The rows of a group lie close to one hidden flat surface of 10 dimensions, which may be shifted away from zero. Surfaces can cross.
Some rows, each with its group after it:
.09; -.09; .26; .28; -.07; .02; .15; .14; .13; .16; .24; -.25; -.09; .07 -> k100
-.03; -.07; .03; .30; -.23; -.23; .12; .24; .08; .22; .04; -.09; -.21; -.15 -> k100
.22; .42; -.09; .07; -.22; -.08; .06; -.02; -.11; -.05; -.20; .09; -.15; .05 -> k162
.31; .21; .08; -.13; -.13; -.19; .20; .10; .30; -.08; -.07; .09; -.13; .12 -> k207
.29; -.07; .26; -.13; -.25; -.02; -.14; .18; -.01; .50; .11; .02; -.07; -.03 -> k207
-.10; .06; .28; .05; -.02; -.33; .26; .12; -.12; -.17; .04; -.15; .09; -.02 -> k357
.22; .01; -.07; -.13; -.23; -.07; .08; .13; .27; -.21; -.14; .21; -.27; -.18 -> k801
-.20; .29; .03; .03; .01; -.09; -.19; -.01; .22; .00; -.25; .11; -.23; -.03 -> k162
-.09; .35; .16; -.35; -.09; .05; -.18; -.10; .09; .00; .07; .02; -.03; .06 -> k357
-.18; .27; .13; -.15; .00; -.25; .05; .03; .11; .10; .19; -.23; .02; .17 -> k100
.01; -.22; .22; .13; .18; .11; .25; .05; .11; -.06; .10; .11; .04; -.05 -> k357
-.09; -.18; -.39; -.32; .03; .10; -.05; .15; -.21; .07; .03; .06; .14; -.02 -> k162
-.03; -.03; .31; -.08; .17; -.13; .25; .25; -.07; -.16; .08; -.01; -.07; .06 -> k100
-.09; .10; .30; -.09; .12; .10; .14; -.05; .31; -.34; .10; -.09; .05; .10 -> k162
-.06; -.08; .18; -.34; -.28; -.19; -.30; -.03; .03; .12; -.08; .23; .05; -.28 -> k357
-.21; .22; -.10; -.18; -.03; .24; .01; .10; -.05; -.04; -.09; .03; .37; .18 -> k357
.15; .33; .03; -.17; .12; .01; -.14; -.48; .19; -.07; .10; -.12; .08; .22 -> k162
.04; -.06; -.07; .20; -.08; .27; -.35; -.55; -.02; -.08; -.03; -.16; .14; -.02 -> k162
.09; -.32; -.13; -.11; .00; -.03; .04; -.06; -.02; -.21; -.01; -.08; .23; -.04 -> k801
-.01; .12; .30; .01; .13; .35; -.23; -.13; .00; .16; .08; .05; -.17; .03 -> k357
-.29; -.05; .11; .36; -.05; .03; -.08; .14; .08; .34; -.08; .09; .00; -.18 -> k100
.06; .10; -.07; -.01; .33; .14; -.11; .00; -.11; .00; -.03; -.08; -.23; .21 -> k357
-.04; -.12; -.24; -.01; -.04; -.42; .17; .02; -.06; -.11; .12; .01; -.18; -.23 -> k726
-.37; .03; .23; .10; .36; .04; -.08; -.12; -.06; .07; -.05; .06; .10; -.01 -> k207
-.13; .05; -.38; -.02; .13; .42; .07; .14; .03; -.14; -.01; -.09; .15; .22 -> k207
.10; -.23; -.02; .05; .15; .21; -.14; -.20; -.16; .04; -.04; -.05; .29; .13 -> k801
.04; .20; .11; -.07; -.06; -.09; .03; -.16; -.11; .12; .26; -.15; .03; .06 -> k207
.02; .00; .12; -.23; .05; -.01; -.04; -.33; -.17; .10; .29; -.10; .27; .05 -> k100
.21; -.06; .03; -.02; -.32; -.25; .15; .24; -.27; .00; -.12; .00; .15; -.07 -> k207
-.06; -.11; -.29; .12; -.26; .06; -.24; -.11; .10; .23; -.07; .03; .03; -.14 -> k100
-.01; .04; .00; -.13; .06; -.02; .06; .09; -.04; -.06; .10; -.29; .13; .23 -> k100
.07; -.06; .07; -.29; .00; .30; -.04; -.05; -.14; -.06; .16; -.08; .25; .11 -> k207
-.30; .32; .27; .10; .03; .05; -.07; -.14; -.13; .09; -.10; .28; -.01; -.08 -> k100
.18; .16; .16; -.01; .07; -.04; -.17; .13; -.36; .07; -.26; .09; -.30; .05 -> k801
.26; .14; -.13; -.08; -.08; -.07; -.10; -.09; -.05; -.05; -.06; -.04; -.20; .03 -> k357
-.10; .42; -.05; .11; -.12; .00; -.09; -.03; .36; .08; -.16; .05; .00; .12 -> k801
-.12; -.07; .04; .08; .00; .05; .11; .06; .36; -.02; .06; -.07; .21; .09 -> k162
.15; .00; .26; -.10; .19; -.27; -.07; -.15; -.06; .17; .11; -.01; -.18; .02 -> k207
.17; .16; -.29; -.01; .10; -.04; .31; -.06; .20; -.15; .31; -.07; -.28; .11 -> k207
.33; -.13; -.26; -.28; .00; -.10; -.23; -.42; .02; -.13; .06; -.03; -.15; -.06 -> k162
-.08; -.04; -.27; .00; -.34; .07; .00; .01; .01; .10; .08; .04; .04; -.18 -> k726
.29; .00; -.14; -.15; -.03; -.16; -.09; .01; -.18; -.22; -.09; -.17; -.32; .02 -> k357
.02; .24; .12; -.18; .11; -.24; .19; .19; .00; -.29; -.26; .10; .09; .16 -> k726
.09; -.14; -.08; -.02; -.16; -.11; -.07; -.01; .10; -.17; -.19; -.03; -.05; -.14 -> k357
.01; -.18; .03; -.07; .15; .35; -.15; -.02; .16; .03; -.05; .03; .00; .07 -> k801
.12; -.42; .32; .09; -.05; -.01; -.21; .00; -.24; .08; .02; -.24; -.06; -.12 -> k726
.04; -.11; -.01; -.29; .11; .15; .20; .04; .10; -.33; .20; -.02; .01; .04 -> k357
.10; .12; -.31; -.22; .01; -.22; -.06; .07; -.28; -.10; -.18; -.08; -.09; .10 -> k100
.07; -.20; -.03; .03; .17; .03; .08; .05; .24; .08; .06; .04; -.06; .02 -> k162
-.03; -.21; .17; -.07; .16; -.05; .18; .15; .35; .04; .19; .04; -.11; -.02 -> k100
-.20; .00; .04; -.28; .14; .13; -.21; -.24; .27; .06; .20; .12; -.07; -.09 -> k162
.34; .06; -.12; .10; -.18; .03; .09; -.06; .03; .09; .07; -.23; .15; .21 -> k726
-.32; .19; .00; -.09; -.16; -.05; -.07; .04; .05; .02; .05; -.30; .16; .08 -> k100
.14; .06; .03; -.15; .06; .14; .27; .21; .05; .01; .32; -.14; -.13; .18 -> k801
.09; .14; .18; -.05; .00; .27; .06; .05; -.09; -.07; .22; -.24; -.08; .16 -> k726
-.05; .15; -.28; .11; -.17; .08; .21; -.06; -.06; -.01; .40; -.13; -.14; -.04 -> k726
.01; .04; .13; .20; -.15; -.05; .16; .00; -.23; .24; .28; -.03; -.05; -.13 -> k162
.07; .15; -.22; .12; .00; .17; -.35; -.08; -.23; -.07; -.24; -.23; -.26; .10 -> k100
.39; -.17; .01; -.01; -.27; -.08; .09; -.20; .24; .09; .19; -.05; .16; -.05 -> k726
.01; .17; .03; .09; -.27; .14; -.05; .04; -.29; .08; -.15; .02; .27; .03 -> k801
-.01; -.01; -.04; .17; -.21; -.16; -.14; -.04; -.14; .28; .02; -.16; .04; -.05 -> k801
-.14; .08; -.24; .22; .28; -.05; .21; -.05; -.04; -.15; -.03; .20; -.17; -.03 -> k726
-.14; -.07; -.23; -.05; .05; -.16; -.18; -.06; .27; .14; -.24; .24; -.03; -.14 -> k726
-.11; -.19; -.19; .04; -.18; -.22; -.24; .08; .24; .22; -.05; -.19; -.18; -.18 -> k207
-.03; -.03; -.21; -.08; .16; -.04; .14; -.07; .22; -.15; .06; .08; -.06; .03 -> k801
-.29; .11; .16; .22; -.17; -.14; .08; .11; -.35; .01; .04; -.27; .17; .00 -> k357
.09; .32; .13; .27; .07; .19; .03; -.21; .14; .14; -.10; .11; .21; .25 -> k726
.05; .07; .29; -.15; -.03; -.35; .15; .07; .05; -.04; -.09; .23; .11; -.04 -> k357
-.16; -.25; -.11; -.08; .02; -.05; -.16; -.11; -.29; -.03; .10; -.20; .10; -.13 -> k207
.18; -.32; -.26; -.13; .19; .09; .09; .23; .18; .00; -.06; .27; -.26; -.08 -> k162
.04; .05; .52; .07; -.20; .21; -.01; -.06; -.09; .02; .13; .01; .04; -.09 -> k726
.09; -.21; -.31; .04; -.05; .12; .14; -.07; -.12; -.15; .00; .07; .35; -.02 -> k801
.10; .01; .00; .10; .26; -.07; .23; .06; -.26; .06; .04; .05; -.06; .12 -> k207
-.29; -.17; -.02; -.18; .04; -.18; -.21; -.17; .35; .03; .04; -.21; .19; -.04 -> k162
-.05; -.07; .02; .09; -.15; .01; -.08; -.22; .17; .05; .05; .11; .16; -.19 -> k207
.15; -.33; -.02; -.08; .17; .13; -.11; -.27; .01; -.22; -.08; .21; .09; -.09 -> k801
.25; -.25; -.24; .06; -.15; .08; -.23; .38; .03; .20; -.23; -.20; -.23; .02 -> k801
-.25; -.06; .00; -.05; .15; .03; -.09; -.07; -.02; .07; .28; -.28; -.18; -.04 -> k726

New rows. What belongs after each?
.05; .03; .21; -.02; -.01; -.23; -.26; -.32; .16; .10; -.13; .06; .00; -.05 -> k207
.14; -.24; .29; -.25; -.14; .03; .00; -.19; .21; -.15; .19; -.05; .07; -.15 -> k801
-.02; -.37; -.10; -.19; -.07; .14; -.33; .19; -.14; .16; -.07; -.17; .04; -.08 -> k207
-.13; .14; .07; .05; -.09; -.07; -.02; -.08; .03; .22; .17; .02; -.16; -.09 -> k801
.25; -.07; -.14; .08; -.45; -.18; .10; .07; .10; .14; .01; .03; .00; -.17 -> k207
.06; -.02; .22; -.03; -.20; .19; -.09; .04; .08; .22; .13; .00; -.08; -.08 -> k801
-.17; .10; .19; -.27; -.32; -.05; -.12; -.21; -.12; -.04; .31; -.27; .27; -.08 -> k207
.20; -.08; .06; -.11; -.05; .05; .04; .43; .00; .29; .02; -.04; -.18; .10 -> k207
.06; -.14; -.13; -.05; .33; .11; -.03; .01; -.01; -.06; -.05; .16; -.28; .00 -> k801
.22; -.05; -.28; .28; .00; .04; .16; .07; .09; .35; .13; .10; -.21; .03 -> k207
.04; -.30; .27; -.36; .30; .34; -.28; -.11; .11; .00; -.05; .11; .10; .04 -> k207
.15; .05; -.16; .25; -.16; .12; .06; .27; .29; -.01; -.23; .07; -.25; .00 -> k100
.46; .16; -.05; -.21; -.23; -.23; .19; .08; -.13; -.12; .02; -.06; .00; .14 -> k207
.08; -.01; .00; -.07; -.20; .17; .00; -.11; .08; .15; .44; -.03; -.32; -.19 -> k726
.07; .19; -.24; .08; .04; -.08; .27; -.15; -.07; -.11; .08; .05; .17; .10 -> k801
-.02; .14; .34; -.25; .34; -.02; -.14; -.05; .09; .29; -.04; .30; -.10; .10 -> k357
.19; .05; -.06; .05; .00; -.13; .12; .06; .13; -.12; -.21; .14; .00; .09 -> k207
-.02; -.13; -.07; -.17; .05; -.22; -.03; .08; .17; -.19; -.03; -.36; .04; .13 -> k801
.03; .20; -.10; .03; .12; -.18; .03; -.28; .04; -.14; -.15; .06; .12; .11 -> k801
-.04; .06; -.15; -.02; .08; -.02; .04; -.20; .35; -.15; -.07; .24; -.08; -.06 -> k801
.02; .05; -.19; -.14; -.11; .06; -.23; .03; .19; .31; .20; -.29; -.25; .09 -> k207
-.15; .18; .20; .08; -.01; -.10; -.11; .10; -.29; .31; .12; -.21; -.18; .04 -> k801
-.22; .07; .15; -.05; -.12; -.37; -.07; -.14; -.13; -.15; .00; .02; -.03; -.24 -> k801
.04; -.12; .08; -.51; -.30; -.18; -.07; .25; .05; -.17; -.04; -.17; .08; -.06 -> k726
.21; -.07; -.14; -.04; -.12; .22; -.09; -.31; .10; -.19; .00; -.01; .17; .01 -> k162
.24; .07; .07; -.21; .18; .16; .07; -.01; .33; -.21; -.07; -.07; -.01; .28 -> k801
-.16; .19; -.39; .01; .01; -.12; -.02; .06; .08; .08; .24; -.43; -.30; .14 -> k207
.31; .18; .07; -.06; -.15; -.26; .11; .01; .42; -.01; -.09; .11; -.16; .01 -> k207
-.01; -.27; -.23; .08; .17; -.04; -.27; -.03; .34; .22; .02; -.20; -.19; .03 -> k801
-.04; .12; -.05; -.04; .10; .48; .10; .00; .25; .17; .29; .03; .02; .18 -> k207
.16; -.03; .04; -.07; -.16; .09; .04; -.21; -.07; .23; .44; -.02; .00; -.03 -> k207
.05; -.12; -.22; -.23; .06; .13; -.17; -.18; .45; -.16; -.09; .17; .00; -.04 -> k162
.05; -.05; .27; -.10; -.05; -.44; -.28; -.16; .02; .18; -.03; -.08; -.15; -.12 -> k207
-.01; -.15; -.13; .01; .08; .18; -.28; -.04; .09; -.13; -.36; .00; .17; .07 -> k801
.08; -.02; .12; -.21; .16; .25; .00; .10; .32; -.13; .09; -.08; -.06; .17 -> k801
.04; -.17; -.31; .11; -.07; .14; -.18; .42; -.26; .15; -.26; -.20; -.06; .09 -> k801
-.02; -.25; -.16; .20; .16; -.10; -.12; -.32; -.03; .04; -.05; .09; -.03; -.16 -> k207
.28; .07; .03; .05; -.06; .11; -.04; -.12; -.12; .25; -.10; .16; .22; .10 -> k207
.11; -.11; .07; .00; .10; -.04; .11; .29; .01; -.08; -.25; .18; .02; .03 -> k207
-.13; -.05; -.26; -.09; .04; -.39; .02; .27; .04; .13; -.22; .22; -.20; -.14 -> k100
.06; -.07; -.15; .03; -.01; .21; -.23; .17; .19; .06; -.25; -.14; .04; .17 -> k801
-.15; .06; .16; .21; -.20; -.16; .23; .08; .36; .27; .25; .07; -.15; -.19 -> k207
.17; .04; .13; .05; -.53; .19; -.10; -.11; .10; -.31; -.05; -.02; -.08; -.21 -> k357
-.06; -.24; .15; -.12; .04; .03; -.27; .09; -.29; -.16; -.28; -.14; .13; -.04 -> k801
-.05; -.18; -.05; .05; -.45; -.16; -.18; -.04; .27; .08; -.04; -.05; .00; -.33 -> k801
.30; -.09; -.21; -.44; -.05; .08; .08; -.16; .05; -.26; .17; .10; .07; -.01 -> k162
-.07; -.01; .16; -.17; .13; .34; -.09; -.04; .19; -.28; -.18; .40; -.07; -.13 -> k801
-.01; .37; .40; -.19; -.05; .02; -.01; -.08; .26; -.22; -.06; .01; .05; .17 -> k801
.09; .14; -.30; .07; .20; .09; .34; -.25; -.04; -.25; -.01; .31; .23; .11 -> k801
.10; -.36; -.37; -.06; -.03; .02; .01; .22; -.02; .02; -.02; -.18; .07; .02 -> k100
.01; .20; -.14; -.08; -.14; .00; -.12; -.02; .25; -.04; -.05; -.17; .01; .11 -> k207
.34; -.02; -.20; .12; .07; -.04; -.26; -.05; -.09; .05; -.44; .10; -.13; .12 -> k801
.12; .02; -.07; .19; -.08; .08; .09; -.10; .10; .17; .14; -.15; .33; .20 -> k162
.06; .06; .01; -.29; .20; -.08; .21; .26; .10; -.34; .08; .04; -.37; .04 -> k801
-.07; -.10; .12; -.04; -.24; -.07; -.07; .03; -.09; .12; .00; -.02; .17; -.16 -> k207
.48; .01; .01; .00; .32; -.08; -.11; -.20; -.07; .02; -.22; .12; -.21; .22 -> k801
-.15; .01; -.02; -.12; -.19; -.10; .12; .21; .44; -.22; -.06; -.06; -.04; -.09 -> k207
-.09; .00; .12; .03; .25; .16; -.21; .15; -.06; .18; -.37; .30; .11; .11 -> k357
.03; -.20; .29; -.17; -.09; -.13; -.15; -.21; .11; -.09; .13; -.19; .16; -.05 -> k801
.18; .00; -.33; .01; -.52; .03; .20; .04; .11; -.08; .08; .00; .21; -.09 -> k207
-.03; .08; -.06; -.35; .05; .05; -.05; .22; .07; -.15; -.14; -.11; .08; .18 -> k726
.21; -.21; .02; -.07; .14; -.01; -.06; -.09; -.01; .01; .06; -.32; .17; .22 -> k801
.06; -.18; -.26; -.09; .03; .01; -.15; .05; .41; -.09; -.04; .00; -.36; -.13 -> k100
-.16; -.13; -.08; .37; .07; -.16; .02; -.11; -.01; .15; -.01; .10; -.04; -.18 -> k207
.14; .27; -.06; .03; -.08; .02; -.04; .19; .14; .06; -.21; -.10; -.13; .22 -> k801
.24; .02; .09; .00; -.09; -.07; -.05; -.15; .00; .04; -.04; .07; .00; .01 -> k801
-.05; -.14; -.04; .02; .16; .14; -.32; -.20; .40; .15; -.08; .00; -.03; .04 -> k801
-.14; -.07; -.15; .06; -.14; .06; .33; .04; .23; -.38; .01; .18; .24; -.17 -> k207
.03; -.19; -.11; .18; .07; -.25; -.07; -.04; .05; .00; -.26; .11; -.07; -.13 -> k207
.01; .09; -.11; .14; .20; -.22; -.13; .04; -.03; .12; -.49; .35; -.11; .02 -> k726
-.02; .33; .29; -.06; .18; -.05; .04; .00; .09; .03; -.05; .03; .03; .22 -> k207
.29; -.15; .08; -.08; -.02; .08; .00; -.04; -.09; -.09; -.04; .07; .01; -.02 -> k801
.26; -.03; -.47; .06; -.12; .02; -.02; .14; .14; .18; .05; -.15; -.27; .10 -> k207
.32; -.25; .27; -.17; -.10; .00; -.04; .10; -.28; .00; .02; -.14; -.05; .00 -> k801
-.33; .04; -.10; -.02; .12; .05; .04; .08; .17; .05; .25; -.22; .00; .05 -> k801
.25; .14; .08; -.07; .38; .15; .14; -.15; -.08; -.09; .02; .18; -.05; .22 -> k801
-.24; .05; -.06; .18; .02; -.03; .07; -.18; -.05; -.09; .08; .02; .16; -.07 -> k207
.23; -.25; .20; -.19; .23; -.19; -.23; -.16; .31; .10; .11; -.25; -.33; .06 -> k801
.18; .03; -.12; .05; .22; .27; -.09; -.18; .25; .14; .10; -.16; -.01; .26 -> k726
.31; -.17; -.15; .03; .03; .12; -.10; .11; .27; .06; -.16; .19; -.41; -.10 -> k801
.03; .05; -.19; -.32; .30; .10; -.14; -.13; .28; -.24; -.13; -.14; .15; .33 -> k162
-.14; .02; -.22; -.14; .21; .03; .10; -.05; -.04; .19; .20; .08; .21; .11 -> k357
.28; .08; .05; -.02; -.27; .11; .16; .06; .04; .11; .15; .01; .00; .05 -> k801
-.05; -.16; .01; .18; .01; -.24; -.11; -.19; .14; .36; .20; -.16; -.01; -.02 -> k162
-.14; -.30; .19; .16; .23; .07; -.01; .12; -.12; .20; .14; -.24; .10; .07 -> k100
-.09; .18; -.06; .13; .07; .22; -.32; .00; .23; .25; -.26; -.14; .08; .25 -> k801
.04; .04; -.11; -.04; -.35; -.15; -.24; .13; -.07; .15; -.21; -.17; .14; .02 -> k207
